The same things were measured in two ways. Each way mixes the same 11 hidden numbers, adds some noise and spreads widely along 7 directions of its own, which tell nothing about the thing.
Some things both ways: the first way, then the second way.
8  -19  5  8  1  -8  -9  18  -10  -14  9  -3  -38  20  -6  -10  43  -11  -7  -12  -9  19  30  -23  -19
20  0  9  20  -11  -32  -18  4  -23  -38  -4  17  0  -4  -9  -37  5  12  10  -19  29  -7  11  8  18  -3

1  -9  -18  -10  -31  -16  -6  0  -9  -9  2  -12  -7  9  -25  3  15  -19  9  -18  -16  25  13  7  -17
2  -13  8  -4  3  -37  -10  2  -14  1  -7  9  -28  -12  37  -8  12  7  1  3  -10  -9  1  -1  -6  -7

-15  -4  -4  -26  -2  -21  7  -12  15  -3  10  -10  3  -1  22  23  1  7  -5  -2  20  8  -1  7  9
7  11  10  7  -5  -1  0  -37  -10  1  1  7  -20  34  6  5  4  21  18  -4  -11  -6  -5  12  -37  -15

-8  9  -11  -11  -23  15  -4  -4  8  -8  7  9  -8  7  -45  21  -8  -19  0  -14  -6  23  18  -4  -19
1  -9  14  -19  0  -13  14  8  5  -12  -5  6  2  -30  -7  17  18  -18  -12  -13  -27  -19  -6  5  7  1

16  -1  0  -13  21  31  14  12  -2  15  -6  10  3  -30  -34  -8  -27  3  -1  8  -5  -15  -7  -3  -13
1  -29  5  -22  5  -32  -18  23  -1  5  -19  13  -7  -51  -25  -9  -6  6  -25  3  -6  -27  9  -18  33  -6

-22  16  14  -10  4  12  10  2  13  -3  8  12  -1  0  7  15  -9  23  9  20  15  -7  -5  -4  3
29  15  -18  2  -3  17  -31  2  12  -8  -1  -17  16  6  -13  -11  3  10  2  -5  23  8  -5  -8  0  22

-17  13  1  -29  -7  4  20  -7  33  -5  -6  24  0  -12  -36  3  -10  -10  3  0  6  7  2  3  -7
22  17  6  10  -6  -2  11  -13  8  -30  -12  6  -4  10  -51  18  17  22  4  -27  2  -2  5  23  -14  7

1  12  -18  10  -10  -14  -8  -2  20  -5  -17  2  22  18  -17  -37  11  -36  -1  -11  -17  -5  -3  3  -5
18  -2  2  -4  4  -10  15  3  17  -6  -7  7  15  3  -36  8  -3  8  -2  11  10  -1  -4  19  -9  13

-6  -12  5  3  13  -1  -11  2  -8  -18  9  7  -24  6  31  23  2  -3  -11  6  17  -1  8  -19  -17
-6  -9  -3  -26  -8  11  -10  -14  35  36  -5  17  14  -5  -40  6  8  -20  -17  21  -13  -12  18  -13  -9  4

-4  -17  -1  -22  -1  18  -5  -8  -9  3  12  -2  -26  -22  -16  41  0  5  -3  -13  2  26  10  -5  -4
-12  -4  10  -7  -9  -23  -7  -24  -9  2  -8  25  -18  2  -8  4  7  2  -3  0  -17  -23  9  5  -9  -17

-2  2  8  1  -13  -33  5  -2  -6  -1  -32  -6  -10  4  19  -1  12  23  -11  -19  -2  -25  -2  20  7
24  8  -7  12  5  -26  -29  34  -31  -40  -9  -11  -21  -17  20  -22  3  26  37  -23  17  -8  8  10  16  13

4  -9  -3  -9  -7  -15  0  5  -1  -5  4  -5  -1  10  12  8  12  -3  -4  -5  7  8  9  -4  -7
-3  -6  15  -6  -8  -20  7  -3  -4  -5  -2  11  -5  -19  -5  10  5  0  -14  -1  -3  -14  -3  10  -1  -3

0  5  -6  20  -7  -4  -3  3  -4  2  12  -15  11  13  11  -11  10  8  3  0  -1  3  1  6  6
21  -8  1  -7  -5  -10  -11  19  -2  -13  -1  4  26  -14  2  -19  4  -21  -4  -8  1  -9  -11  -9  21  5

-5  6  -10  -2  -6  3  8  14  10  5  18  -5  23  9  -10  -14  -4  10  8  14  9  7  -5  5  -6
-30  -21  21  -15  11  7  17  -16  20  44  -8  3  -2  -14  21  24  1  -9  -26  15  -12  -16  -8  -9  -10  -5

16  -9  1  11  19  4  21  18  -4  -2  -6  23  14  -5  -5  -31  -8  -13  -1  6  -5  -10  0  -9  -18
-23  -20  15  -1  6  -12  4  -14  1  7  -22  9  -27  -18  22  -3  11  8  -12  4  -21  -14  14  2  -15  -2

10  -25  -2  -13  31  9  6  4  -11  16  0  -3  4  -42  6  5  -12  11  -6  5  6  1  -26  7  8
7  -7  -9  -6  -14  10  -22  -4  7  11  2  -11  19  -1  19  -31  -11  -11  -4  31  13  -5  -8  -11  -21  4

8  -16  0  -1  26  -14  20  8  9  -9  -4  18  10  -6  14  -24  2  -11  -10  2  0  -13  1  -6  -1
31  -6  4  20  -1  -20  1  -7  -7  -29  -11  21  5  5  -37  -28  16  19  9  -25  3  -5  14  15  -4  5

-3  26  -9  7  2  32  -4  7  5  13  18  -17  20  9  -18  -6  -18  12  17  4  -9  0  -8  7  -5
-9  -5  3  -19  3  14  -11  -5  8  41  -3  -5  -4  4  12  9  -13  7  -13  22  -12  -3  -8  -19  -6  1

-8  2  1  8  -11  -12  -23  -20  3  -8  -21  -6  -17  11  14  0  26  -15  -9  -6  -9  -20  7  -8  18
37  10  -2  15  -2  -14  -14  0  1  -31  -3  25  18  18  -45  -11  9  9  22  -19  24  -1  13  14  9  5

-17  -2  -18  -11  2  22  -15  -12  6  4  18  -15  -6  0  -22  15  -10  -7  2  -5  -3  11  2  -2  -11
9  -4  0  -9  -2  6  -5  -11  3  18  -13  -17  -6  2  1  12  -21  20  2  28  3  -8  -16  11  -22  13

-9  22  -15  33  -21  13  -7  6  8  -16  40  -11  -8  31  -21  -14  16  -10  12  -6  0  34  32  -6  -21
4  1  42  11  -20  -11  17  -7  -21  -45  -13  16  -13  -5  9  -6  23  -9  4  -37  -25  -6  6  15  9  -7

-9  -7  -16  2  4  25  -16  -1  -12  13  9  -11  1  -18  -10  6  -7  17  -1  1  3  -2  1  1  -3
-4  -3  18  -2  10  -27  10  -29  4  8  -7  44  -22  17  -27  10  38  4  11  -39  -27  -19  25  -3  4  -23

26  -35  -16  -9  21  -6  5  14  -21  18  -11  -6  16  -26  1  -16  8  1  -9  -29  -16  4  -1  7  -2
4  -15  2  -5  10  -48  -1  -16  -13  10  -8  31  -8  7  -16  -20  3  13  4  0  -4  -20  6  7  9  -9

3  -8  -9  19  2  -3  -12  -5  -15  7  11  -21  6  -4  27  -5  -2  1  -6  15  19  -4  -4  -4  -3
5  12  17  -11  -27  8  2  9  14  -17  -9  -10  13  -13  -10  39  -10  -14  -19  18  14  3  -15  18  1  18

-16  -3  -10  12  -21  12  -35  -37  -31  13  -9  -33  -12  -23  7  36  -7  11  5  -3  -11  -7  -21  19  29
24  13  -1  19  -10  27  -8  0  18  -27  -9  -7  4  17  -3  5  10  10  14  1  6  15  9  11  -40  13

2  4  -2  -15  -21  -15  18  10  20  -6  4  1  -5  31  -17  -16  18  -5  4  -7  0  4  28  -3  -27
11  1  14  5  2  -3  -4  -10  -11  3  0  -7  -15  -9  11  0  20  11  7  -34  -2  -10  -5  -3  5  2

-3  -8  9  7  7  34  -11  -3  -14  8  -1  4  -15  6  3  6  9  7  7  2  -14  -13  10  -20  -7
-28  1  17  -2  -9  -8  18  7  2  10  -13  18  -4  -19  -3  38  20  -10  -27  -26  -15  -13  4  7  22  14

0  0  5  -5  3  13  22  10  5  -9  42  2  -5  -6  -18  20  -13  10  9  16  8  33  -4  3  3
10  -19  3  0  -17  -10  -20  -1  -2  -10  -10  14  3  -21  -12  -17  -5  2  -26  10  -5  -14  3  -11  -10  -14

10  -4  4  14  -27  -37  14  20  -15  -27  18  -2  -11  31  7  4  23  -4  6  -11  -4  36  17  4  -14
25  3  -4  1  -14  -5  -10  26  15  -26  0  8  21  -16  -22  -4  13  -8  -18  -1  10  12  7  0  1  17

-10  -20  9  -1  28  -11  7  -8  3  -15  6  9  -21  1  43  -3  10  -3  -14  16  18  -22  14  -26  -4
13  -13  14  0  -7  -16  -11  2  -7  -6  -23  14  2  -6  -11  -9  2  -2  2  -10  -1  -14  5  1  25  7

1  5  -13  33  17  9  -28  2  1  5  -16  -8  15  12  9  -26  -4  -8  -14  -4  -6  -28  -17  2  -3
2  -2  -13  -25  6  -8  -1  19  16  16  -1  2  14  -12  -25  11  -8  -6  5  20  1  -16  1  4  -1  12

Other things, the second way, with their names:
<378>: 0  24  4  -5  -7  17  1  7  0  -13  9  -22  0  9  42  15  9  -11  14  0  -3  10  -14  12  -16  19
<531>: -10  -9  17  0  -2  10  -7  -34  13  15  -11  14  -9  16  0  -2  -4  8  -7  23  -5  -3  11  -4  -26  -11
<716>: -25  21  -13  -31  -11  -25  -18  22  -6  15  0  3  -19  -6  13  25  -2  -5  -5  13  -7  -14  1  -6  10  -2
<457>: -6  6  2  -7  15  15  -1  -34  19  0  -4  -6  -11  10  8  1  17  6  -3  -2  -18  -4  -1  -4  -30  -7
<567>: 20  28  -1  5  -18  7  -8  4  -1  -22  24  -1  11  15  2  -18  26  -8  14  -20  7  15  3  -3  -13  3
<518>: -9  13  5  -11  -15  -44  -12  -4  -21  6  9  30  -20  -3  -2  28  12  0  2  -14  -1  -24  1  9  11  -16
<261>: -16  17  5  -21  -12  -22  -13  0  -18  1  11  25  -11  12  15  0  17  -18  -2  -21  -31  -13  0  -21  18  -28
<551>: 4  -5  7  -12  -10  2  -14  -11  10  26  1  17  15  18  14  2  2  -25  7  21  -4  -3  -1  -4  -3  7
<636>: -27  -14  12  2  3  5  12  -28  20  16  -20  9  -8  -14  -7  13  7  3  -11  20  -4  -15  18  22  -28  18
<577>: 10  23  11  3  -8  7  5  0  1  -11  16  21  -3  39  8  7  22  -5  21  -19  -20  12  9  -8  -20  -20
<67>: -14  8  24  2  -26  4  20  -19  16  16  -13  32  1  19  -26  28  30  -19  -12  -20  -18  -2  20  7  -3  6
<828>: 10  17  11  5  -13  4  -9  -1  6  -4  5  7  3  4  -5  23  19  -4  -2  -22  17  7  1  2  15  12
<264>: -1  -4  13  4  -14  -8  -8  -12  -21  -14  -13  -12  -25  -21  20  -15  5  14  -9  -7  -12  -12  -4  3  -12  1
<497>: 9  -8  12  26  0  12  14  -4  -1  -29  -12  -1  -1  -8  -16  -28  9  24  7  -19  2  -4  17  11  -27  2
<299>: 7  3  9  0  -2  14  14  -7  25  -6  -13  18  15  10  -50  15  13  -2  -7  -17  -10  -8  11  2  -5  -3
<237>: 3  -18  2  -1  25  4  -13  -18  8  27  -9  8  6  17  2  -17  -16  17  4  17  7  -9  -1  -14  -2  -7
<651>: 8  11  12  1  -14  -1  -2  4  6  7  0  38  -11  23  -27  20  24  6  -13  -24  -26  13  21  -18  1  -13
<289>: -4  11  -8  -25  -18  6  -14  8  8  19  0  -10  13  -3  4  18  -9  -20  -3  27  1  -8  -12  5  -3  21
<786>: -25  -13  28  18  -11  -30  12  -23  -18  -14  -15  23  -35  -21  6  5  6  23  -13  -2  0  -20  17  26  -22  -10
<758>: -23  -6  15  -13  11  -29  2  -1  6  -2  -13  22  -20  -20  -3  36  4  4  -13  1  -2  -21  7  7  11  -13
<733>: 20  25  -2  2  -28  -5  -27  10  -24  -21  11  -8  -10  9  30  -12  9  -1  22  -8  -1  5  -5  2  -10  6
<295>: -6  5  22  -2  -19  17  19  -23  7  16  2  10  -4  20  1  23  6  0  -18  10  -26  11  -5  7  -31  4
<17>: 8  9  0  2  -9  -28  -11  19  -15  -13  2  11  -16  4  28  -8  15  2  11  -8  -5  3  5  0  -3  -1
<823>: 0  -12  9  3  -1  -16  -9  11  -7  -9  -30  16  -24  -16  -25  6  -6  29  -13  -6  -9  -13  17  -2  6  -5
<806>: 27  -1  -10  -9  -21  18  -28  4  9  4  4  -23  19  -20  -7  -12  -7  -7  2  21  15  -8  -10  -2  -18  19
<270>: 28  13  -19  -15  -21  28  -32  19  24  11  1  -6  36  3  -28  5  2  -20  -11  5  7  8  -4  -18  12  27
<624>: 19  13  8  16  -5  29  19  12  19  -41  8  2  37  6  -17  -5  21  -15  0  -27  2  12  1  9  -13  11
<774>: 25  -4  10  5  -6  -3  -4  -2  10  -29  -6  -1  18  -21  -19  -23  25  -11  -8  -26  9  -3  3  -1  14  11
<30>: 5  12  5  -9  -20  -15  6  44  -11  -23  2  -11  13  -27  23  9  5  -16  -20  -6  1  8  -19  9  21  26
<180>: 7  -8  7  -6  -3  32  6  -10  26  22  2  -2  22  9  -1  -9  11  -17  -3  8  -14  2  0  -13  -25  4
<354>: -7  17  16  11  3  24  11  -18  12  -5  4  6  -7  30  24  11  25  -3  19  -18  -14  8  10  2  -28  -4
<273>: 5  24  4  0  2  16  18  0  18  -1  4  20  4  34  -27  25  30  -5  22  -36  -23  1  15  1  -12  -5
<452>: 0  -4  17  5  1  13  13  -16  9  6  -5  2  3  4  8  -1  13  -3  7  0  -6  2  6  15  -16  21
<330>: -15  10  2  -5  -2  -19  -11  -21  -4  14  3  22  -20  16  17  18  16  0  4  -7  -9  -14  4  -2  -10  -16
<54>: 17  -9  19  4  -5  0  -10  -34  11  0  -18  21  -14  16  -29  -2  13  15  -6  -5  -12  -2  15  -7  -12  -13
<77>: 27  -3  -4  -10  2  -32  -14  24  -7  -26  -5  6  -5  -22  -12  -3  10  6  -4  -16  -6  -10  -4  -4  14  -5
<151>: 31  26  -15  5  -11  16  -26  15  15  -11  -3  -6  25  21  -27  6  4  3  7  -16  31  10  -3  -7  15  17
<152>: 3  9  15  -3  -5  18  1  -27  11  -7  11  -8  0  12  18  -19  18  -8  7  0  -6  5  0  -5  -31  -9
<139>: 15  -3  -4  -13  2  3  -2  31  4  -3  7  -13  26  -10  30  -27  9  -25  -1  -3  -8  5  -15  -18  12  10
<608>: -4  8  4  -14  -6  26  10  -1  22  14  -3  -15  23  8  8  10  -1  -19  -5  17  -1  5  -13  5  -9  24
<265>: 21  19  15  9  -23  11  -5  -4  4  -24  13  26  16  18  -27  1  29  -16  2  -34  -7  10  12  -5  5  -4
<568>: 0  -5  15  -20  -17  8  3  10  18  17  -3  12  20  -15  -40  15  -5  -13  -28  8  -1  -6  1  -13  16  -1
<545>: -16  2  -9  -15  5  5  -12  -22  27  50  0  23  11  22  -12  24  6  -11  -13  12  0  -10  4  -12  -1  3
<291>: 25  -1  -11  -21  -5  -21  -15  40  -6  13  8  12  26  -4  -2  -8  3  -21  0  -7  -7  -5  -13  -18  35  10
<746>: 2  16  12  -2  -1  8  13  11  6  -29  12  5  11  7  15  5  18  -16  1  -15  -13  9  -4  1  -10  -5
<109>: 23  -1  8  26  -9  3  -13  -3  -14  -31  -5  -13  -4  -7  15  -29  3  21  11  -7  20  4  2  13  -19  11
<536>: 7  -7  20  15  -3  -4  15  2  -15  -58  -5  -10  -12  -34  11  -22  11  13  -3  -18  -12  -10  -1  15  -27  -11
<797>: -3  -10  16  -5  -2  5  3  -28  20  9  -14  8  -19  0  -19  6  5  14  -2  17  -10  -9  18  3  -36  -11
<584>: 19  4  15  17  -12  4  15  -6  2  -17  -2  1  1  7  -12  -2  12  11  14  -11  7  0  5  19  -28  5
<145>: 11  16  14  -12  -3  16  17  29  18  -16  -4  -7  23  -5  -13  29  15  -23  7  -25  -4  4  -7  7  25  23
<436>: 33  -9  -15  -14  14  2  -3  13  20  -3  0  -8  33  -23  -64  -19  -3  8  -2  -4  13  -17  -4  -3  7  10
<519>: 17  0  7  8  -13  -9  -5  20  -21  -18  -2  -9  -15  -13  37  -12  15  2  24  -15  -14  -5  1  8  -15  9
<101>: -8  -18  -4  21  7  1  -18  -14  -5  11  -13  8  4  7  15  -34  -21  20  20  32  27  -13  18  14  -24  13
<302>: 28  14  0  19  -11  22  -19  13  1  -19  14  -1  6  11  24  -13  27  -5  20  -24  2  17  8  -10  -18  9
<211>: 8  7  7  7  -12  -7  -18  -6  -20  -16  9  -17  -9  -7  50  -32  10  1  8  -4  14  4  -10  -2  -7  3
<82>: 16  4  4  -11  -2  -19  -16  11  -3  -19  3  13  3  -6  -6  -6  13  -11  13  -15  1  -12  5  -6  16  -9
<290>: -14  -26  19  -1  9  12  3  -9  12  18  -3  1  1  -16  29  -19  -1  0  -26  16  -8  0  0  -21  -15  -11
<392>: -25  -6  10  -26  -3  0  6  -1  10  22  -4  11  -1  -6  22  12  6  -29  -2  15  -32  -16  3  -3  -5  1
<357>: -21  2  28  -13  -10  3  21  -25  13  13  0  21  6  20  -3  12  1  -15  -22  12  -15  -1  -3  -3  -11  -19
<783>: -12  5  10  -5  8  -34  -2  19  -11  6  -9  31  -21  8  17  34  12  7  -4  -23  -14  -6  3  -5  29  -9
<640>: 4  2  15  -3  -13  3  -14  -9  -7  -7  16  11  -10  0  26  -16  23  -12  0  -14  -25  -2  5  -21  -17  -26
<282>: -3  -13  6  -5  -5  -22  -6  6  -4  -4  1  10  11  -24  19  -1  -5  -10  -19  19  9  -10  -9  8  2  7
<183>: 11  28  10  -1  -31  10  9  1  7  -10  13  4  9  3  -18  39  23  -12  -13  -20  -2  10  -6  16  -7  19
<195>: -16  -6  21  -1  -7  17  9  -1  14  -9  -10  -8  -3  -19  39  6  18  -20  -14  2  -16  0  3  0  -18  6
<456>: 4  4  12  5  -14  -21  -6  9  -17  -33  -10  2  -13  -17  -8  -2  -11  18  2  0  15  -13  2  14  -5  -10
<625>: 4  15  5  -8  0  29  -12  -15  19  20  14  9  -8  36  11  7  13  -1  17  6  -19  13  13  -21  -33  -14
<785>: -9  -2  21  4  -6  -1  9  14  -18  -10  3  5  -9  -10  42  -9  21  -13  13  -26  -27  -9  5  -4  -2  -5
<762>: 38  21  -28  -3  -7  3  -44  12  15  -13  -2  -4  28  6  -52  1  -13  14  -9  5  43  6  -6  -5  20  20
<569>: 19  -1  3  12  7  9  -11  -11  5  -21  -7  -12  -5  -7  -2  -2  -6  26  4  7  18  0  -3  13  -24  9
<671>: 14  14  11  3  -26  36  14  4  18  -6  11  1  31  13  -27  7  5  -8  -23  -5  -3  18  -7  -8  -18  2
<172>: -23  13  -3  -19  8  -11  -27  -20  16  25  6  15  -17  14  14  31  4  0  -7  15  11  -8  3  -14  -1  -17
<324>: -10  -13  20  -8  -1  -24  7  11  -6  20  -1  36  -10  -13  -2  16  19  -5  -16  -22  -22  -13  10  -14  21  -13
<709>: 19  8  -10  8  -2  -9  -22  -18  6  -4  13  13  3  16  -10  -12  2  18  -2  16  22  8  3  2  -28  -3

Some of these things the first way, each followed by its name:
-2  11  -3  -12  3  16  3  -5  9  11  -14  10  19  -21  -22  0  -23  -4  -2  15  0  -21  -15  1  14 -> <569>
-1  21  1  0  -17  -5  -1  -5  10  5  -17  -8  11  16  -15  -14  14  -4  9  -13  -23  -11  3  7  17 -> <237>
-12  -11  -6  -18  0  -12  0  -11  9  -19  10  6  -17  -9  1  19  7  -16  -5  1  5  12  7  -5  5 -> <551>
-8  -9  0  -10  15  -15  9  10  15  0  19  -3  12  -4  38  4  -1  29  -10  25  36  -5  -13  5  7 -> <518>
3  14  -27  33  2  17  -11  14  -6  16  9  -22  35  -11  -20  -39  -12  9  16  3  -15  2  -30  28  3 -> <17>
0  1  9  -16  -13  -30  12  -1  16  -16  -19  16  -19  6  -7  -1  13  -19  -13  -6  8  -2  14  -6  -10 -> <82>
-2  -1  -2  -11  -2  -14  5  14  2  2  5  -9  4  10  9  17  0  30  -12  -18  13  8  2  14  -5 -> <436>
4  -4  -11  -1  -14  10  -8  -17  -15  7  5  -17  -7  -11  -8  4  -1  -13  9  0  -6  2  12  -4  -4 -> <54>
1  -3  3  -18  -7  -12  4  5  12  -19  -2  20  -4  10  -9  10  14  -25  -3  0  -5  10  10  -15  2 -> <282>
12  -3  30  -43  3  -2  40  1  10  8  -32  32  -12  -28  -28  9  -1  -2  1  -5  -7  -5  1  -4  4 -> <762>
-9  1  23  -2  -1  -6  12  -5  10  -3  -10  8  -24  11  0  -9  17  -2  0  8  1  -12  7  -13  -3 -> <151>
11  6  -5  11  1  -2  -7  -1  -14  6  -8  -17  5  -6  3  -1  -12  -2  -4  -2  -2  -11  -11  8  1 -> <625>
-9  3  -1  7  16  8  -9  0  -6  8  -10  2  15  -11  21  4  -14  10  -9  7  14  -19  -14  -1  3 -> <378>
-10  30  3  0  -25  -4  9  0  3  13  -13  3  36  -1  9  7  -11  22  13  -1  12  -2  -10  20  9 -> <457>
3  6  1  -25  -11  -16  6  8  6  3  -17  1  0  -15  -3  12  7  10  3  -16  3  10  -8  18  -1 -> <567>
10  0  -7  -7  -17  -9  -8  9  -8  -1  -5  -6  -7  2  -12  6  13  -12  -3  -20  2  23  15  -2  -23 -> <152>
3  -3  7  -16  -4  -18  -4  -13  7  8  -28  -8  -12  -12  8  3  10  -4  -10  -5  3  -16  -11  6  9 -> <456>
3  11  -3  19  -13  -15  -4  10  -5  -5  -4  -9  8  31  4  -18  18  -5  6  -19  -14  6  6  6  -11 -> <139>
-2  -1  18  -19  -2  -14  4  -19  -2  -16  -8  -1  -30  11  29  26  7  -14  4  4  -5  -16  10  -15  2 -> <651>
5  16  0  -17  -14  -19  18  4  18  2  1  -11  5  0  1  -3  3  9  9  -5  8  6  -3  20  -1 -> <568>
21  -20  -4  -15  13  -2  18  6  -8  -6  14  4  -1  -1  -4  7  -3  -24  0  -15  -9  22  15  -11  -20 -> <295>
-7  -10  -1  0  26  -19  25  21  8  -18  35  8  10  4  28  1  -13  16  -10  18  32  13  -4  0  -8 -> <180>
-21  5  -6  -21  -6  18  -17  -15  13  -11  9  -6  -28  12  -32  26  8  -15  7  -15  -22  14  10  -8  -5 -> <291>
-4  -15  -21  -6  -2  -4  -24  -17  -1  8  -10  -22  -6  -11  0  -1  8  -12  -6  -7  -6  -7  -9  7  2 -> <584>
2  -27  -8  21  59  17  -3  26  -12  -14  26  19  5  -1  30  -17  -13  -3  -22  24  20  -16  6  -35  -22 -> <452>
-3  12  8  -4  -15  -7  0  5  -8  20  -16  -8  20  -15  15  5  -3  29  4  18  19  -14  -20  12  18 -> <172>
-4  9  -10  19  3  8  -7  2  6  5  7  -9  15  1  9  -10  -5  9  3  -3  4  2  -14  14  -2 -> <289>
-4  -22  -20  14  10  5  -25  -12  -22  3  9  -27  -9  -8  17  10  -7  6  -10  -5  -2  -9  -9  7  -2 -> <519>
-15  24  6  24  -29  -4  -36  -9  -6  4  -19  -25  -15  34  24  6  25  11  10  -18  -7  -6  -5  10  -7 -> <716>
-14  11  -5  20  -4  -9  -3  8  9  -12  2  10  19  9  31  -5  2  14  2  11  13  -7  -9  9  7 -> <636>
10  -15  5  18  19  7  -2  16  -12  -4  6  0  -16  14  -1  -10  11  2  -11  -9  -8  2  9  -11  -14 -> <497>
-8  6  7  -6  -11  7  8  6  13  -6  6  13  -7  13  -21  2  13  -2  10  -1  -10  14  8  -5  -3 -> <545>
-17  17  3  -15  -14  15  -9  -17  19  -7  -2  3  -16  16  -3  14  7  -15  13  -2  -2  -2  14  -13  -15 -> <264>
1  17  -4  7  -13  1  -10  -2  3  2  -18  -3  11  16  -1  -16  12  -15  16  -12  -21  -7  -3  2  -5 -> <30>
-7  8  4  -6  2  -6  -3  10  -6  -3  15  -11  11  8  31  16  -2  20  7  19  14  -5  -6  -3  10 -> <290>
14  1  6  -2  9  -2  21  14  2  4  21  -8  7  1  2  -3  -3  8  6  0  3  19  -5  6  -3 -> <671>
